The rows of a group lie close to one hidden flat surface of 11 dimensions, which may be shifted away from zero. Surfaces can cross.
(in the rows, 128 means zero)
Some rows, each with its group after it:
[156 126 136 141 116 123 148 127 126 127 106 114 137 110 134 134 146 120
 144 141  94  92 118 146 137] => dib
[113 165 132 129 107 170 122 120 127 144 126 122 122 138 110 161 112 182
 118 171 131 125  95  97 117] => dib
[ 74 107 129 121 148 154 130 123 148 167 105 176 126 165 162 182 120 176
 125 127 162 150  89 151  80] => moz
[135  99 109 117 115 108 119 135 134 161 123 140 125 152 136 157 107 162
 108 165 181 138 147 146 112] => Nesa
[130 149 127 117 120 153 116 140 144  90 139 131 126 121 134 114 106 125
 136 112 146 149 146 124 149] => Nesa
[120 117  69 120 124 122 118 162 132 133 151 131 120 123 151 117 140 137
 123 118 106 146 142 105 137] => moz
[151 115 122 129 132  68 100 122 114 164 117 130 121 158 163 133 157 151
 132  99 155 140 125 117 118] => Nesa
[146 146 106 131 132 151 119 149 105 129 131 110 150  85 128 146 120 110
 144 166  93 111  95 128 134] => moz
[127 123 110 131 125 134 138 139 125 145 118 106 118 119 128 138 124 147
 112 194 106 108 100 119 108] => pivis
[105 160 148 138 161 127 132 100 131 101 120  98  94 116 119 109 141 119
 123 134 125 136 101 106  98] => dib
[136 125 125 107 158 108 126 139 119 142 123 129 164  98 140 177  95 123
 134 129 128 166 114 133 138] => dib
[147 144 149 118 154 179  97 136  67 128 180 133 155 135 131 148 118 160
 195 125 150 152 137 140 140] => Nesa
[134 115  97 125 116 124 129 139 132 128 143 116 112 149 136 114 127 160
 122 155 137 124 157 123 115] => pivis
[126  90  85 105  88 127  95 140 115 167 151 142 114 131 149 134 121 176
 134 153 130 149 114  92 113] => Nesa
[166 119 190 122 116 164 127 120 120 118 111 174 132 149 124 130 107 121
 134 131 176  93 108 166 125] => Nesa
[161 158 189 122 134  78 134  69 137  90  78 147 150 133  83 128 145 106
 133  99 159 131 145 150 136] => dib
[ 88 109  78  79 168 102 132 126 149 126 107 146 147 117 127 162 134 160
 108 150  83 171 108  85 102] => moz
[148 137 106 120 109 149  89 126 144  95 134 155  91 158 142  79 165 154
 147 129 162 138 146 132  89] => Nesa
[124 163 125 130 123 147 123 132 124 121 125  71 129 110 112 150 102 141
 135 190 129 127 133 133 125] => pivis
[117 145 133 139 140 137 140 147 139 120 119 130 118 133 144 114 115  99
 105 103 126 113 122 120 137] => Nesa
[169 138 120 128 155 102 119 145  84 134 146 119 162 117 121 140 132 111
 154 140 113 123 148 147 158] => moz
[110 149 127 143 148  92 138  96 144 115  95 121 114 118 114 115 167 113
 107 120 108 128 122 117 109] => dib
[138 121 151 126 111 206 140 146 119 104 147 111 135  70 139 138  77 113
 164 157 116 134 112 169 129] => pivis
[ 91 167 113 137 137 144 109 123 119 157 137 104 116 127 128 153 113 172
 128 143 136 170 104  92 107] => dib
[159  86 101 117 108  84 117 122 130 151 120 143 133 129 142 150 143 168
 127 169 137 147 140 146 102] => pivis
[135 132 115 118 117 105 107  99 154  99 101 155 115 126 120 113 150 132
 122 133 156 161 146 156 100] => dib
[110 140 154 134 113 148 134 116 145 126 125 147 126 145 118 146  95 140
 125 123 189 153 154 169 126] => moz
[130 168 131 130 114 122  93 133 103 157 113  74 105 150 147 136 145 146
 139 128 130 110  90  71 117] => pivis
[100 150  49 140 160 120 128 167 121 155 157  92 136 103 115 149 134 140
 109 169  78 145 136  98 143] => moz
[131 121 127 112 156 149 148 130 135 101 112 146 149  99 108 147 106 114
 126 186 109 117 118 159 119] => dib
[116 132  93 131 156 102 147 134 124 139 135 100 136 115 109 133 130 128
 101 152  89 123 125  93 139] => moz
[143 130 134 141 146  73 120 145  85 183 145  73 127 166 150 149 136 159
 156 124 147 130 154 131 140] => pivis
[140 126 151 103 129 181 123 153  96 121 163 130 149 136 127 155  77 164
 155 160 147 116 126 133 152] => pivis
[109 115 113 121 105 160 123 138 163 112 138 153 103 155 131  95 126 141
  89 133 134 109 132  93 127] => pivis
[121 121 156 153 183 117 174 136  91 184 117  95 144 138 127 183 111 135
 118 174 111  85  93 149 121] => moz
[132 170 131 146 128 121 110 142 129 134 112 110 113 154 173 137 122 137
 138 102 168 132 127 151 123] => Nesa
[144 119 140 116 164  90 163 154 112 106 145  91 142 140 119 118 109 118
 117 138  95 102 164 100 176] => pivis
[141 147 117 133 100 121 125 116 133 106 139  95 121 155 105 124 153 179
 153 164 136 140 194 157 123] => dib
[139 131 114 134 145 141 102 119 110 111 151 125 114 137 137  93 177 139
 168 126 132 140 146 144  93] => Nesa
[156 106 118 137 124 152 149 150 160  90  93 144  82 172 165 109 120 131
  97 186 155  53 116 190  91] => Nesa
[148  96  81 135 119 126 131 153 150  99 148 132 118 124 146 103 132 136
 145 137 149 158 203 199 119] => dib
[136 142 112 118 145 114 118 131 118 131 127 109 147 101 125 152 135 125
 132 152 107 141 116 126 127] => moz
[169 100 135 128  86 132 124 137 136 111 112 106 114  87 168 107 108  97
 140 141 109  99 108 136 132] => Nesa
[125 110 149 140 150 120 174 122 157  95 130 151 125 139  99 103 115 109
  92 125 141 109 180 166 142] => pivis
[140 123 178 110 153 163 136 114  99 133 113 157 165 122 113 179  93 127
 143 168 135 109  71 151 125] => pivis
[ 95 104 116 137 126 127 137 143 160 120 133 143 112 129 174  99 137 105
 121  54 106 143 136 121 139] => moz
[123 111 125 142 107 121 127 120 136 131 152 119 112 112 134  87 144 111
 135  86 143 152 162 125 131] => Nesa
[103 137  95  94 133 171 113 155 127 126 147 119 132 112 137 150  88 176
 131 186 111 156 105  83 128] => dib
[131 145  79 130 150 134  96 129 119 131 129 174 146 130 117 148 153 128
 141 135 149 155 134 171 106] => moz
[169 122 127 130  87  89 136 131 125 129 129 116 146 168 111 132 166 180
 139 157  99  95 168 128 150] => dib
[164 122 122 115 184  79 130 135  85 147 137 129 170 149 118 166 135 147
 141 147 129 120 153 150 140] => moz
[131 148 114 130 129  99 120 117 135 119 115  98 114 118 122 124 139 137
 125 148 133 149 147 137 107] => pivis
[130 148 148 144 158 110 155 124 116 126 112  80 123 151 104 143 130 132
 117 181 136  94 139 150 108] => pivis
[169 126 173 117 109 128 118 141  97 150 142 129 160 148 130 166  73 149
 137 144 162 111 139 136 178] => moz
[124 119 139 125 124 133 102 108 112 146 144 153 130 144 114 132 139 153
 150 123 167 154 140 138 108] => Nesa
[ 94 153 105 148 120 145 154 123 147 116 133 117 126 159  82 142 140 179
 115 178 112 119 164 130 120] => dib

New rows. What belongs after each?
[135 134  94 127 118 122 103 140 133 130 125 140  96 163 161 116 152 163
 121 134 153 132 131 125  96] => Nesa
[162 115 133 146 135  84 161 119 123 115 118  63 128  92 130 116 136 103
 137 155 102 124 163 167 134] => pivis
[135 120 111 153 108 136 144 129 131 123 128  86 107  88 145 119 131 118
 138 164 118 132 135 168 102] => pivis
[109 161 109 151 146 119 105 102 124 135 125 124 101 142 133 109 188 131
 146 101 149 158 132 147  86] => Nesa
[129 154 169 111 129 167 111 117 115 122 118 135 125 132 122 133 119 117
 137 114 137 110  78 101 126] => pivis
[158 115 113 149 128 116 142 123 118 112 111  84  98 119 138 116 161 134
 138 199 124 102 135 181  78] => pivis
[132 139 154 134 152 137 139 152  99 142 138 100 126 182 128 136 116 140
 120 149 128  73 111 101 147] => pivis
[123 150 125 121 142 176  90 144  80 127 156 115 119 164 142 127 140 170
 171 141 144 126 118 114 102] => pivis
[171 107 111 104 139 136 119 135 103  83 127  91 110 133 140  95 152 151
 156 206  92  87 125 125 103] => pivis
[127 155 151 108 129 135 124 121 137 103 121 128 130 108 122 127 103 129
 129 123 138 150 119 103 139] => dib
[153  91  89 105 100  75 114 121 142 121 118  95 107  83 152  91 150 126
 132 136 107 157 147 115 102] => Nesa
[150 147 143 146  51 171 121 145 127 145 146  96 138 129 138 147 108 168
 170 154 128 121 144 151 149] => dib
[125 150  82 102 118  82  75 156 135 161 122 133 114 164 173 141 132 178
 104  95 147 161 111  54 132] => Nesa
[138 110 115 117 142  96 148 136 133 142 114 126 140 114 131 132 128 136
  96 152  81 109 102  93 137] => pivis
[153 136 156 131 158 106 153 125 110 113 129  74 142  87 122 135 122  97
 152 133 104 137 148 154 140] => pivis
[112 132 125 151 130 118 113  90 122 147 129 125 116 123 113 120 163 127
 139 120 165 164 142 157  80] => Nesa
[114 121  98 128 126 137 111 134 126 141 145 120 125 107 150 127 134 152
 145 133 129 169 133 118 116] => pivis
[ 99 139 124 158 164 142 164 123 142 107 139  96  94 118 134  94 132 102
 118 123 121 130 144 147 111] => dib
[133 172  75 144 127  88  81 118 107 186 115 101 135  99 118 172 159 147
 120 176 112 151  90 103  98] => moz
[112  98 144 155 148 166 163 137  99 149 173 134 127 135 120 117 128 110
 147 122 112  94 131 143 137] => Nesa
[181  87 110  70 122  93 106 140 107 104 131 123 138 112 157 103 141 145
 145 154  74 109 103  68 142] => pivis
[116 159 151 112 113 193 116 118 125 108 131 110 121 108 116 145  84 162
 140 182 136 137  90 102 121] => dib
[166 137 133 120 114  80  79  95 126 137  74 141 113 135 161 140 164 145
 132 135 158 134  80 136  74] => Nesa
[159 111 146 108 144 135 140 142 106 101 148 130 135 167 124 118 108 145
 132 152 144 104 168 139 144] => pivis
[100 184 164 149 128 143  95 102 121 145 133  87  87 114 153 132 112 140
 156  98 204 193 121 136  90] => dib
[147 150 145 146 100 112 131 127 123 147 111  66 128 109 134 144 106 123
 130 156 129 118 123 134 135] => pivis
[117 168 178 134 124 167 126 104 130 117 109 118 137 103 112 146  99 116
 141 136 140 140  94 130 123] => dib
[152 117 129 127 122 122 119 132 108 134 113 123 142  95 158 145 124 116
 160 135 128 140 109 165 122] => dib
[127 108 131 132 163 160 136 115 103 122 131 123 149  40 153 132 134  88
 186 129  73 153  78 155 102] => pivis
[134 149 155 105 122 125 125 159  96 150 154  66 180  74 139 180  54 125
 158 117 112 163 129  90 202] => pivis
[145  88 171 109 142 156 154 132 131 100 123 144 146 130 150 139  95 114
 144 129 116  99 114 152 138] => moz
[176 128 155 119 126 123 138 108 127  82  92 105 126 100 117 121 126 110
 141 193 111  99 119 157 109] => pivis
[120 124  88 141 146 123 128 156 116 169 145 135 142 140 130 149 130 147
 106 149 110 111 112 106 136] => moz
[138  95  80  90 158 119 116 139 142  71 136 145 102 113 150  90 124 143
 116 159 120 153 154 115 101] => dib
[112 173 127 160  87 163 122 113 142 124 125 100 111 116 113 133 135 147
 136 152 148 160 152 166 108] => dib
[149 110 128  99 157 104 119 138  97 144 126 151 162 143 132 168 118 152
 135 154 115 115 108 121 140] => moz
[103 169  82 139 139 126  97 148 118 160 163 140 156 129 104 168 112 140
 127 123 159 176 159 127 150] => moz
[157  90 145  98 134 122 130 128 123 103 123 134 137 140 142 131 112 153
 155 154 136 131 150 144 126] => moz
[121 117 111 133 138 129 125 129 124 147 142 128 133 101 139 145 122 141
 141 138 124 160 126 148 107] => pivis
[130 170 186 162 103 151 140 106 127 141  96 122 140 120 113 150 121 108
 128 105 133 100  90 145 135] => dib
[158  93 126 131 118 134 141 157 145 110 135 135  99 174 158 104 104 136
 116 150 172  92 171 172 130] => Nesa
[131  70 111 121 159 176 159 139 103 112 166 146 128 130 106 105 144 132
 137 190  89  83 126 141 114] => Nesa
[143 138 151 125 133 127 116 134 129 109 138  96 141  62 160 134  85  83
 159  88 142 186 130 154 155] => dib
[122 173 140 139 117 139 102 110 149 103  92 147 105 125 134 113 142 110
 126 100 155 135  95 138 102] => Nesa
[127 180 114 157 168  74 145 136  91 146 115   4 107 137 133 130 171 122
 135 160  82 102 119 104 109] => pivis
[110 145 161 122 129 149 136 132 137 117 142 123 124 170 111 121 103 163
 118 124 157 122 159 106 158] => dib
[107 104 107 140  91 201 135 133 153 117 131 158 101 104 140 119 108 142
 119 169 128 122 105 148 102] => pivis
[125 101 106 103 140 144 129 152 117 144 131 158 147 136 159 158 114 148
 120 137  93 105  84 103 134] => moz
[150  95 160 114 149 100 123  97  99 145 134 158 149 142 104 146 140 128
 134 123 148 118 128 134 123] => Nesa
[122 117 103 100  97 127  97 141 167 108 144 155  93 158 149  87 117 169
 107 110 170 160 157  86 123] => dib
[121 122 122 114 110 124 112 115 136 145 118 131 128 105 118 150 112 140
 118 148 148 154 115 126 107] => Nesa
[114 112 144  90 123 132 149 121 152 104 109 117 127 109 129 137  89 139
 117 149 114 136 115 101 135] => moz
[126 136 149 168 113 150 142 122 114 153 130 101 111 121 145 133 124 121
 137 133 150 120 111 169 113] => pivis
[142 166 124 108 114  95 102 132 115 134 110  69 122 123 126 136 130 141
 131 143 110 124 113  64 137] => pivis
[129  87 116 148 155 122 148 120 119 159 133 143 131 105 151 133 159 117
 135 124  95 118 101 160 102] => pivis
[136 113  98 151 106 123 151 144 144 141 128 136 140 138 135 133 150 135
 114 142  86 103 135 144 135] => dib
